All rows are made from the same 7 directions, up to rounding. Whole rows:
[[ -2.1  -3.1  29.1  43.0 -44.9 -18.8 -26.7   2.4  27.0  20.1 -35.4  17.5
    8.7  10.7 -20.5   7.1 -10.7  -0.3  36.2 -34.8 -17.9]
 [ 21.2   4.0  11.7  12.3  -5.3 -18.8  16.8   6.2 -23.9  36.4  -0.9  -4.4
   25.6  26.6 -24.2  12.5  -9.0   8.1  21.9  -1.5  -9.7]
 [ 35.7  22.1 -15.2  25.9   7.2  31.9  -4.5 -18.5  14.4   2.0  45.5 -18.5
  -19.4   2.5  -8.4 -14.5 -10.9   3.8 -22.7  -4.7   6.1]
 [ -4.3   7.8  15.6 -21.0 -28.0  -0.1 -48.0  21.9  24.3  27.3  18.8  -6.4
    3.5 -20.5 -14.2 -14.3   1.1   2.2  -4.7 -43.5  27.3]
 [  3.9 -21.2  -6.8 -26.1 -20.9   4.6 -19.0  30.2  -4.5  29.2   6.4  13.9
   26.3  -1.2 -29.6 -21.2  -7.8   7.7  32.5 -35.1  -4.3]
 [-25.7  31.1  16.2 -16.6 -21.3 -19.7 -33.4  17.5  29.4   3.0  11.6 -19.9
   -9.5 -33.6  10.5  21.6  25.8  -0.8 -39.3 -23.5  47.0]
 [-12.7   2.5 -23.1 -14.9 -28.9  -0.3 -45.0  26.9  27.0 -10.1   2.0   1.4
    5.7 -24.4 -10.2   6.9  27.9  -2.8 -11.8 -36.7  17.1]
 [-15.3  10.3 -16.3  32.3 -24.5  -5.5 -12.0   0.6  33.0 -30.7 -19.1   6.9
  -10.8 -12.7   4.1  26.2  21.4  -3.4  -9.5 -13.3  -1.3]
 [  0.2 -18.9  -9.2 -49.3  -4.2  -7.7  -3.6  36.2 -28.0  30.7   8.3   4.8
   35.7   0.8 -23.2  -9.4   2.9   7.7  22.0 -16.8   4.4]]

Rows cut short, each followed by the rest of it:
[-42.4 -17.4   0.4  -9.7 -30.9 -34.5  29.3  36.9  -4.8   5.0 -38.5  29.0
  27.2  -9.2  -8.0  28.9   9.8  12.8] => [ 39.0 -16.4  -7.5]
[ 24.9   3.1  -8.4   9.1 -14.9  17.5 -22.9   5.1  11.7  19.5  24.5  -2.9
   4.1   3.1 -24.6 -17.4  -9.6   4.6] => [  6.7 -28.1  -0.4]
[  6.1  -8.4 -14.9 -10.0  -5.7  37.7  -9.3   5.1  18.8   3.6  34.7   7.8
 -12.1 -17.2  -8.9 -38.5 -19.0   8.3] => [  5.8 -24.9   3.5]
[-11.3 -32.8  23.9 -26.6  24.2   5.3   6.2 -12.9 -20.6  -1.6 -22.9  16.0
  -2.2   7.4  17.9 -31.9 -22.0  -8.4] => [ 22.2  23.9 -17.6]
[-15.5 -30.3  27.2 -27.9  18.0   4.1 -13.9 -12.5  -9.4  -5.8 -26.4  14.1
  -6.1   1.0  20.6 -31.9 -15.7 -13.3] => [ 14.7  16.7 -11.6]
[ -7.9 -19.2  17.5   9.0  10.0 -12.6  25.0 -12.1 -18.7  -2.8 -35.5  15.9
   5.3  18.6   8.6   1.6 -12.7  -3.4] => [ 26.9  23.6 -25.9]
[  7.9  10.7  20.7  13.2  10.4  17.9   3.7 -22.8  12.3   4.5  20.6  -7.9
 -25.3  -3.0  11.3 -20.5 -22.8   1.1] => [-10.8   5.8   6.4]
[-14.2  15.4  24.8   4.7  -6.4 -16.5 -53.9 -13.7  26.7 -19.2 -24.2 -13.7
 -17.7 -11.2  22.6  12.9  22.7 -21.4] => [-33.9   0.2  18.2]
[-13.2  -0.5   6.2 -21.5   9.4   1.6 -13.1  -2.0   3.6 -10.8   0.3  -4.5
 -10.0 -13.4  16.9  -6.5   6.3  -6.8] => [-17.1   6.4  13.3]
[ -0.1  -2.1 -44.6 -22.8  20.5  45.3  14.8   0.4   8.4 -29.2  46.1  -1.0
 -22.7 -26.5  10.9 -25.9  -0.4   6.6] => [-24.0   3.3  11.5]
[ 10.7   6.2 -29.6   8.1 -19.7 -11.5   0.1  23.4  -4.4   6.9   2.3  -1.1
  24.8   6.3 -26.6  26.0  20.1   7.0] => [  6.1 -18.4  -2.4]
[-19.0  -7.2  38.8   9.1  14.0 -13.8  36.9 -19.4 -11.2   1.3 -25.9   9.8
 -10.4   8.0  22.8   0.0 -22.1   0.4] => [ 15.7  28.6 -11.1]
[ 16.1  -1.2  32.9  15.9   2.1  10.1  -5.7 -19.6   3.9  23.3   5.9  -0.5
  -9.7  12.3  -2.8 -26.4 -31.8  -0.1] => [13.6 -1.9 -7.6]
[  6.5 -11.2  -2.1 -31.7  19.9   4.0  57.3  15.6 -42.1  33.6  28.4   2.6
  19.9   8.6 -12.1 -13.7 -23.8  20.5] => [23.8 11.7 -1.5]
[ -1.3  -2.2  37.4  34.8  -1.7 -17.1   6.8 -23.8   0.4   4.2 -35.8   7.2
  -5.3  20.3   8.2   6.4 -16.0  -6.4] => [ 18.1  14.7 -20.0]
[-11.9  24.1  30.3  10.5  -1.2 -11.4 -30.7 -18.2  25.4 -11.3  -7.1 -17.7
 -25.0 -12.7  24.5  10.7  10.7 -12.9] => [-36.0   4.6  23.2]
[-16.6   6.3 -42.1  10.1   8.7  10.2  68.8   6.0  -2.7 -30.7  16.0   8.4
  -9.5 -14.6   9.7  22.4   6.9  17.7] => [-6.2 16.5 -1.3]
[  3.4   5.5 -45.1  24.4   2.0  26.2  25.6  -5.4  15.3 -34.4  17.9   5.5
 -16.5  -9.8   2.1   5.7   5.9   7.0] => [-10.7   2.5  -7.5]
[-10.8  -7.2  10.5   5.2 -26.8 -11.2 -67.0   2.4  29.1 -12.5 -36.4   6.9
   0.4  -5.9  -0.1   1.7  18.6 -18.9] => [ -0.3 -24.1  -1.9]
[ 23.8 -11.1  -3.7 -12.9 -13.9  -1.7 -69.9   9.9   0.7  14.2  -9.8  -4.4
  21.9  12.8 -24.0 -12.5  13.3 -15.7] => [  5.0 -25.1  -5.0]
[  1.6 -10.7  23.2  23.8  -0.1 -38.6  12.7  -8.9 -26.5   6.8 -55.4   8.6
  23.1  35.9  -2.9  28.3   2.4  -8.5] => [ 28.4  22.7 -30.1]
[ 18.9 -14.4 -60.0  -3.6   5.7  22.7   3.4  10.4 -10.3 -22.6  10.8   7.3
  12.8   5.5 -16.9  -1.9  15.3   0.9] => [  3.7  -1.3 -18.2]
[-19.7  -6.7 -36.5  -3.6 -18.8  -6.7  12.9  26.8   4.9 -18.9 -10.5  15.2
  13.5 -13.2  -8.1  23.1  22.8   7.3] => [  8.4 -13.9  -3.2]
